There are 9 hidden switches. A switch that is on adds its own fixed numbers to the row, and there is some noise. The rows also spread widely along 10 directions, which tell nothing about the answers.
Some rows, each with its switches (1 for on, 0 for off) after it:
-184  327  233  95  -11  -104  -33  -68  -19  -58  -49  -179  -142  -228  -112  143  28  -274  -42  -216  56  -30  56  162  268  69  -105 -> 0 0 0 0 0 0 0 1 0
267  215  -173  -187  244  -210  -199  122  -91  446  308  602  366  140  -109  -214  -200  281  -4  277  388  -5  -70  -223  144  -27  152 -> 0 1 1 1 0 0 0 0 1
137  -185  -5  67  199  -44  107  37  -14  89  38  5  38  -65  -7  -114  -190  -9  -215  171  228  -35  -108  -30  183  178  121 -> 0 0 1 1 0 1 1 1 1
-12  -222  -198  176  -243  262  85  -68  -173  -293  65  34  -291  -43  273  -98  -472  109  -134  163  -204  -37  -32  169  78  -152  369 -> 1 1 1 0 0 0 0 0 1
136  -177  37  227  299  55  136  213  -1  -146  36  -47  -42  68  165  -94  -609  -17  249  326  87  218  24  48  92  -240  145 -> 0 1 1 0 1 1 0 1 0
58  399  -67  -129  -36  -9  55  -382  -169  -223  -142  -168  -214  -18  -20  -66  -43  -188  113  -328  -97  255  -43  238  87  -12  409 -> 0 1 1 0 0 1 0 0 1
-138  -94  101  180  91  -134  -167  -56  -71  -10  42  -112  -129  -14  173  -54  -59  47  -24  139  94  50  -2  102  160  -28  91 -> 0 0 1 0 0 0 0 1 1
315  12  97  -135  60  136  31  214  -103  257  34  291  321  97  -73  -51  -218  -75  -129  251  328  -359  49  -171  224  47  149 -> 0 1 1 0 0 0 0 1 1
-81  -63  132  271  83  -36  199  236  -13  34  70  133  -23  -213  -5  36  -339  -67  -277  254  108  -190  -20  46  257  30  -123 -> 1 1 0 0 0 1 0 0 0
-93  -46  -5  110  104  -71  -121  4  3  -4  63  -22  -14  -144  -9  -40  -132  87  -41  102  -30  77  -52  43  22  81  -44 -> 0 0 0 1 0 1 0 0 0
-117  -348  -45  26  -130  334  -206  253  8  -83  174  -141  -110  -183  30  23  -365  -66  93  240  10  -361  -79  -106  162  246  -185 -> 0 0 1 1 0 0 1 0 1
99  121  44  -220  210  -79  -73  -177  -41  238  122  191  67  55  -40  -166  28  -95  -87  166  311  246  -169  97  212  18  377 -> 1 1 1 1 1 0 0 0 1
-4  46  5  428  -60  170  221  82  -199  -232  -243  -399  -155  -280  181  121  -417  -26  -102  -134  -169  -320  7  77  127  65  -150 -> 1 0 1 0 0 1 1 1 1
122  157  134  390  44  84  429  222  -32  41  -26  129  -23  -244  123  87  -407  66  -373  57  -86  -132  85  140  161  -122  -81 -> 0 0 1 0 1 0 0 0 0
123  100  223  -212  152  319  473  86  168  119  84  -16  61  -290  -259  59  -87  -363  -265  121  -31  209  -164  292  147  188  69 -> 0 0 1 0 0 1 0 1 1
110  -22  -254  206  229  -217  -32  209  -21  154  161  296  95  -58  -27  -139  -487  294  -56  175  206  -85  -116  -169  163  63  -57 -> 0 1 0 1 0 1 1 1 1
-329  243  45  293  31  -257  -332  -15  -94  22  92  -82  -154  -212  83  54  -97  146  77  -55  -69  -17  7  120  173  -19  -205 -> 0 0 0 0 0 0 0 1 1
82  50  102  53  -61  201  152  58  -59  -89  -67  -27  -83  -118  -8  17  -288  -215  -97  35  14  -159  12  92  207  71  143 -> 0 1 1 0 1 1 0 0 0
-149  -175  -53  72  -265  277  -219  143  -133  -214  155  -56  -190  -124  83  65  -384  -97  124  182  -44  -303  61  -17  203  26  -31 -> 1 0 1 0 0 0 0 0 0
224  177  -21  -107  131  143  249  -206  -142  -74  -26  -47  -8  -51  -7  -109  -209  -106  -61  14  -64  355  -88  240  -9  -111  414 -> 1 0 1 1 0 1 0 0 1
247  -32  -272  -80  -134  -32  265  -40  -36  -226  224  332  -331  49  -221  -135  -467  -265  -156  -64  242  -29  -5  31  430  82  469 -> 0 0 0 1 0 1 1 0 1
-107  -38  -161  94  28  -155  -101  -59  -55  -43  232  188  -216  -58  26  -95  -265  148  -13  136  -11  159  -79  100  185  25  198 -> 0 0 0 0 0 1 1 0 1
-2  41  -396  107  -142  10  0  22  39  -109  -69  -34  -164  -175  36  50  -272  198  -68  -277  -13  -246  -112  -152  102  287  -177 -> 0 1 1 0 0 0 1 1 0

New rows. What belongs after each?
-223  -95  9  200  38  93  -29  -113  -30  -106  -159  -419  -154  -281  131  67  -61  69  -89  -50  -224  66  -182  182  -23  183  -88 -> 1 0 0 0 0 1 1 1 1
220  110  -118  -366  -6  352  71  -5  22  30  37  -47  132  -158  -275  2  -131  -241  32  -50  48  26  -133  -10  63  241  76 -> 1 0 1 1 0 1 0 1 0
-191  29  -197  28  -110  113  -285  -158  -144  -102  124  -13  -130  -165  141  -98  -233  186  58  74  -168  97  -128  98  -1  -3  103 -> 1 1 1 1 0 0 0 0 0
-243  -14  -230  262  -74  -397  -305  -22  -56  -3  211  200  -279  -73  47  -63  -123  262  -98  8  66  -108  -53  -17  269  135  -47 -> 0 0 0 0 0 1 0 0 1
-11  -7  -253  -155  -32  114  -148  43  -11  -51  277  132  -134  -68  -119  -106  -378  -101  146  108  163  16  -162  -9  261  96  97 -> 1 1 1 1 0 0 0 1 1
5  -140  263  73  251  -99  353  16  228  111  -165  -166  50  -155  -43  71  204  -133  -403  61  103  130  -107  118  32  217  -85 -> 0 0 0 0 0 1 0 0 0
-92  -378  -266  36  -248  409  88  238  246  -343  19  -195  -303  -223  -22  112  -444  -89  44  -17  -187  -188  -108  -25  44  235  -217 -> 0 1 0 0 0 0 0 1 0
-4  358  -133  -114  125  -50  -144  -106  -41  152  123  15  35  -187  -119  -43  -84  78  81  -136  43  134  -152  35  107  140  -32 -> 0 0 1 1 0 0 1 1 1
-43  -130  -83  -63  20  16  -142  -361  39  -5  3  -32  -167  28  176  -138  107  202  -131  51  -194  488  -150  286  -86  -39  470 -> 0 0 0 0 1 0 0 1 1
33  6  -4  -42  269  -172  -4  -150  17  238  -128  -85  125  -50  33  -83  174  137  -206  3  162  90  -218  -4  31  284  79 -> 0 1 1 0 0 1 1 1 1
-65  14  11  -103  55  45  -171  48  58  53  -18  -199  17  -121  -102  9  -18  -175  73  -56  207  -167  -140  -72  189  296  -146 -> 0 1 1 1 0 0 0 1 1
160  -110  325  74  362  -59  158  -48  14  185  -86  -101  137  61  156  -106  22  -56  -192  255  220  243  -51  135  47  -89  249 -> 0 0 1 1 1 0 0 0 1
49  344  -32  118  202  -3  67  13  -151  88  -157  -184  114  -200  21  44  -223  57  56  -114  12  -51  -124  6  63  91  -127 -> 1 1 1 0 0 1 1 1 1
32  -390  -7  74  -126  232  78  49  -44  -195  -99  -264  -174  -59  78  20  -196  -201  -128  103  65  -273  -53  14  181  207  100 -> 1 0 1 0 0 1 0 1 1
0  -49  6  94  -85  147  -245  -101  -162  12  -144  -138  130  -154  87  -34  -59  177  -145  -7  -206  -162  4  23  -103  101  77 -> 0 0 0 1 0 1 0 1 0
181  -211  -64  19  194  225  324  25  42  -83  -117  -145  24  -24  135  -71  -306  77  -44  169  -86  194  -151  68  -120  34  198 -> 0 1 1 0 0 1 1 0 1
-49  212  40  181  161  -7  20  39  -53  -77  -75  -179  17  -175  18  35  -313  -55  98  -65  17  85  -24  71  66  -100  -102 -> 1 1 0 1 0 0 0 1 0
-58  -307  125  215  217  -58  60  183  109  -8  -8  -185  -40  -17  113  47  -174  -47  -27  243  205  16  -41  0  127  -5  -117 -> 1 0 0 0 0 0 0 1 1
-112  -145  -90  115  147  53  16  41  56  61  11  -141  -32  -211  91  -40  -177  191  -105  125  -67  37  -227  54  20  237  -108 -> 0 1 1 0 0 1 1 1 1
-5  -191  -138  70  3  -65  -16  28  119  -99  -100  -255  -239  -3  53  27  -57  -52  48  -104  127  -111  -105  -65  154  293  -86 -> 0 0 1 0 1 1 0 0 1
-129  -67  28  189  40  -175  -78  -141  -40  -34  -141  -174  -109  -100  122  -42  34  39  -192  -39  77  -71  -69  58  135  172  46 -> 0 1 1 0 0 1 0 1 0
-98  87  -92  261  129  -248  71  -131  -95  29  -26  1  -121  -189  48  -74  -160  124  -278  -56  72  8  -167  86  177  114  53 -> 1 1 0 1 0 1 1 0 1
150  313  -90  -192  159  -97  4  -52  27  134  72  83  -30  -26  -199  -50  -113  -247  60  -144  389  60  -152  -11  349  142  97 -> 1 1 1 1 1 0 0 1 1
101  -160  -123  -104  162  -25  -95  -67  35  -58  89  -35  -17  50  -37  -138  -156  -33  114  112  164  216  -82  -18  73  82  196 -> 0 0 1 1 0 1 0 1 0
-87  279  -54  -118  -22  225  -119  -169  -45  -79  -97  -219  6  -179  77  30  -55  77  184  -135  -314  224  -90  156  -188  15  18 -> 0 1 1 0 0 0 0 0 0
164  136  -46  31  249  -152  104  -136  -72  -254  -180  -294  -120  59  -31  -76  -295  -276  283  -219  291  154  -8  -41  186  22  202 -> 0 1 1 1 0 1 1 1 0
115  2  -151  -32  71  16  -157  58  -179  104  278  276  38  -3  -20  -134  -411  74  33  250  244  -54  -63  -77  270  -49  205 -> 1 0 1 1 0 0 1 1 1
50  123  103  90  187  -315  70  -260  -129  108  -158  -58  -22  -9  7  -36  157  -63  -299  -93  264  70  -76  90  220  108  267 -> 1 0 0 0 0 1 1 1 1
-57  393  194  54  79  -162  98  7  -80  76  55  32  -47  -171  -106  105  -44  -260  -92  -77  248  -57  35  85  357  22  -74 -> 1 0 1 0 0 0 0 0 0
82  -75  110  174  204  62  -91  127  -57  123  -138  -161  263  -25  187  -7  -139  253  10  169  -64  -40  8  -53  -191  -81  -103 -> 0 0 0 1 0 0 0 0 1
31  11  -13  240  36  195  79  140  -71  -238  -51  -274  -62  -216  39  31  -502  -71  140  -8  -149  -58  40  52  39  -27  -116 -> 0 0 1 1 0 1 0 1 0
-49  27  -98  155  0  26  244  134  79  3  -3  -27  -133  -221  31  72  -213  -1  -232  -27  56  -154  -149  22  178  164  -204 -> 1 1 1 0 0 0 0 0 1
135  84  -156  -1  152  -222  -8  -101  -75  107  94  217  14  13  -56  -140  -147  137  -126  18  160  111  -90  -25  130  69  229 -> 0 0 0 1 0 1 1 0 1
24  -54  -18  71  -85  68  4  -126  -197  -232  -78  -193  -194  -31  51  -81  -248  -259  -12  -28  120  -168  -38  75  243  75  271 -> 1 1 1 1 0 1 0 0 1
52  43  36  85  271  -203  33  124  3  187  172  238  113  -103  -104  -120  -252  -7  -140  215  314  5  -78  -29  281  77  -3 -> 0 1 1 1 0 1 0 1 0
10  97  -165  94  -125  62  -188  -96  -213  -126  -81  -146  -87  -73  88  -8  -242  73  76  -146  -36  -170  -14  -40  60  32  65 -> 1 0 0 1 0 0 1 0 1
-66  -166  -109  150  -12  108  -137  -8  -193  -91  135  23  -97  -41  223  -99  -349  219  41  296  -146  77  -53  108  16  -111  199 -> 1 0 1 0 0 1 0 0 1
32  -15  74  156  -17  -38  158  -69  -104  -131  -21  112  -142  -14  66  -43  -269  -147  -249  66  140  -4  48  148  267  -145  328 -> 1 1 0 0 0 0 0 1 0
162  -148  143  -296  34  251  25  22  22  127  67  52  181  -62  -178  -52  12  -244  -176  214  159  -69  -67  -6  101  251  190 -> 0 0 1 1 0 1 0 0 0
300  61  28  -314  71  115  192  -281  -38  82  -108  127  137  57  -80  -142  86  -133  -274  21  91  222  -86  135  25  96  550 -> 0 1 1 0 0 1 0 1 0
230  280  198  184  121  -137  167  -37  -309  -5  -68  127  45  33  16  -125  -332  -203  -128  42  253  -146  128  77  313  -175  362 -> 0 1 1 1 0 1 0 0 1
45  24  1  69  197  -77  -101  25  -36  162  -126  -157  181  -25  118  -5  46  227  27  57  -1  -3  -74  -68  -114  123  -118 -> 0 0 1 0 0 1 0 0 1
134  -115  -168  291  -42  68  -41  176  -160  -124  41  27  -28  9  217  -70  -532  221  34  119  -20  -238  87  -102  46  -128  22 -> 0 0 1 1 0 0 0 0 1
292  -77  -93  -13  169  121  14  -7  -52  -58  -361  -290  230  53  39  -33  -198  44  112  -116  78  -82  -35  -189  -159  125  66 -> 0 1 0 1 0 1 1 1 0
217  -149  -31  71  217  19  -126  80  -7  63  -174  -176  245  108  135  -50  -134  211  117  85  70  -3  -1  -147  -162  -44  -10 -> 0 0 0 1 0 0 0 1 1
-98  144  -132  -107  131  -176  -156  -102  54  120  75  6  -51  -93  -99  -58  34  34  35  -54  124  124  -195  33  151  248  -12 -> 0 1 1 0 0 1 0 1 1
86  60  -312  -64  90  -70  58  -121  8  59  122  105  -70  -117  -51  -118  -155  189  -115  -48  6  177  -205  18  48  216  117 -> 0 0 1 1 0 1 1 0 1
240  -56  -106  -93  148  85  46  -4  -8  59  -146  -126  152  97  129  -20  -65  175  69  20  60  51  -68  -123  -139  66  91 -> 0 0 1 0 0 0 1 0 1
-189  36  78  146  437  -79  -172  323  121  310  170  26  261  -216  -8  3  -252  290  174  386  -28  174  -179  -9  -60  39  -426 -> 0 1 0 0 0 1 0 1 1
160  -103  -44  146  170  -178  4  163  -57  6  -81  -25  60  71  -57  -40  -288  -140  -7  46  441  -293  -19  -213  287  116  -24 -> 1 1 0 1 0 1 0 1 1
-141  -425  -87  358  110  -47  57  -22  144  -358  -313  -526  -330  24  377  41  -192  80  113  -38  -30  143  -85  31  -83  -10  -65 -> 1 1 0 0 1 0 0 0 0
22  63  -36  158  200  68  16  101  -48  -51  -158  -275  8  -134  87  49  -345  -8  197  -10  67  -43  -106  -48  88  97  -146 -> 1 1 1 0 1 1 1 1 0
-135  -13  -10  44  62  -153  70  -251  73  -26  37  -38  -192  -103  105  -54  123  97  -234  -8  -42  356  -116  225  21  45  182 -> 0 0 1 0 0 0 0 0 0
-111  -30  122  280  -78  -1  31  -28  -220  -230  41  -44  -254  -189  50  -69  -428  -231  -146  74  113  -259  48  105  394  42  191 -> 0 1 1 1 0 1 1 0 0
135  -62  -1  28  -69  -12  121  -119  -102  -56  -33  113  -87  38  34  -75  -95  -16  -264  42  7  -12  23  117  114  5  383 -> 0 0 0 0 0 1 0 0 1
153  -239  43  128  129  -21  378  141  94  68  17  136  -3  0  67  -1  -164  11  -383  232  177  24  -60  45  126  -21  113 -> 1 0 0 0 0 0 0 0 1
-35  38  -159  -72  -39  105  -265  -201  -140  65  -31  -79  -43  -89  119  -96  -63  132  -26  -32  13  -45  -194  11  61  185  169 -> 1 1 1 1 1 0 1 0 1
44  -99  107  183  61  33  148  -12  -93  -205  20  -119  -240  -69  47  -38  -345  -287  -51  103  164  14  13  140  307  -33  223 -> 1 0 1 1 1 1 0 0 0
106  -105  -24  -148  -143  191  -94  17  -58  -79  60  -9  -85  48  -32  -16  -161  -201  47  53  128  -176  19  -21  221  105  203 -> 0 0 1 0 0 0 0 1 1
-20  77  -144  212  25  96  -211  117  -139  -72  -1  -120  8  -124  149  -53  -449  194  201  16  -86  -144  -19  -44  15  -54  -127 -> 0 1 1 1 0 0 0 1 1
144  -83  -178  -170  -165  497  77  12  27  12  22  -5  16  -233  -84  2  -226  20  -196  39  -284  -34  -192  116  -79  223  107 -> 1 0 0 1 1 1 0 0 1
219  66  -188  218  -20  -10  182  -57  30  -188  -406  -327  -125  38  205  91  -113  139  -18  -396  -110  -64  26  -31  -127  22  -16 -> 0 0 0 0 1 0 0 0 1
38  -225  -73  55  28  -44  72  168  99  109  31  21  5  -122  -118  21  -92  -65  -275  88  241  -296  -137  -125  211  334  -167 -> 1 0 0 1 0 1 0 0 1
-83  -180  -262  148  -131  -73  -238  148  -12  -59  235  319  -214  -17  32  -81  -430  171  -6  183  56  -200  -28  -87  273  94  68 -> 0 1 0 0 1 1 0 0 0
76  -85  -116  -66  20  81  266  -27  162  -177  -7  -81  -186  -90  -69  -24  -194  -207  -105  -99  119  101  -110  47  131  153  86 -> 0 1 1 1 0 0 0 0 0
-393  131  53  261  -90  -211  -363  110  -80  54  293  109  -213  -286  3  56  -179  45  -42  78  96  -262  11  33  412  127  -283 -> 0 0 1 0 0 0 0 1 0
138  -56  -208  70  107  203  153  305  -15  199  26  111  217  -196  16  17  -394  266  -127  208  9  -279  -178  -175  -2  223  -250 -> 1 1 1 0 0 1 1 0 1
0  3  -171  21  98  -212  -101  -175  -80  -24  117  91  -132  71  107  -150  -83  192  26  74  33  267  -81  89  64  -12  270 -> 0 0 1 0 0 1 0 0 1
233  136  -11  7  121  -47  212  -68  -91  -161  -136  -150  -72  97  24  -23  -184  -163  105  -117  114  109  47  48  90  -53  244 -> 0 0 1 0 0 1 0 0 1
-179  -10  -121  39  -141  37  8  -191  16  -122  141  -23  -434  -191  68  -23  -116  -20  -158  -68  -97  135  -153  234  245  162  197 -> 0 0 1 0 1 0 1 0 1
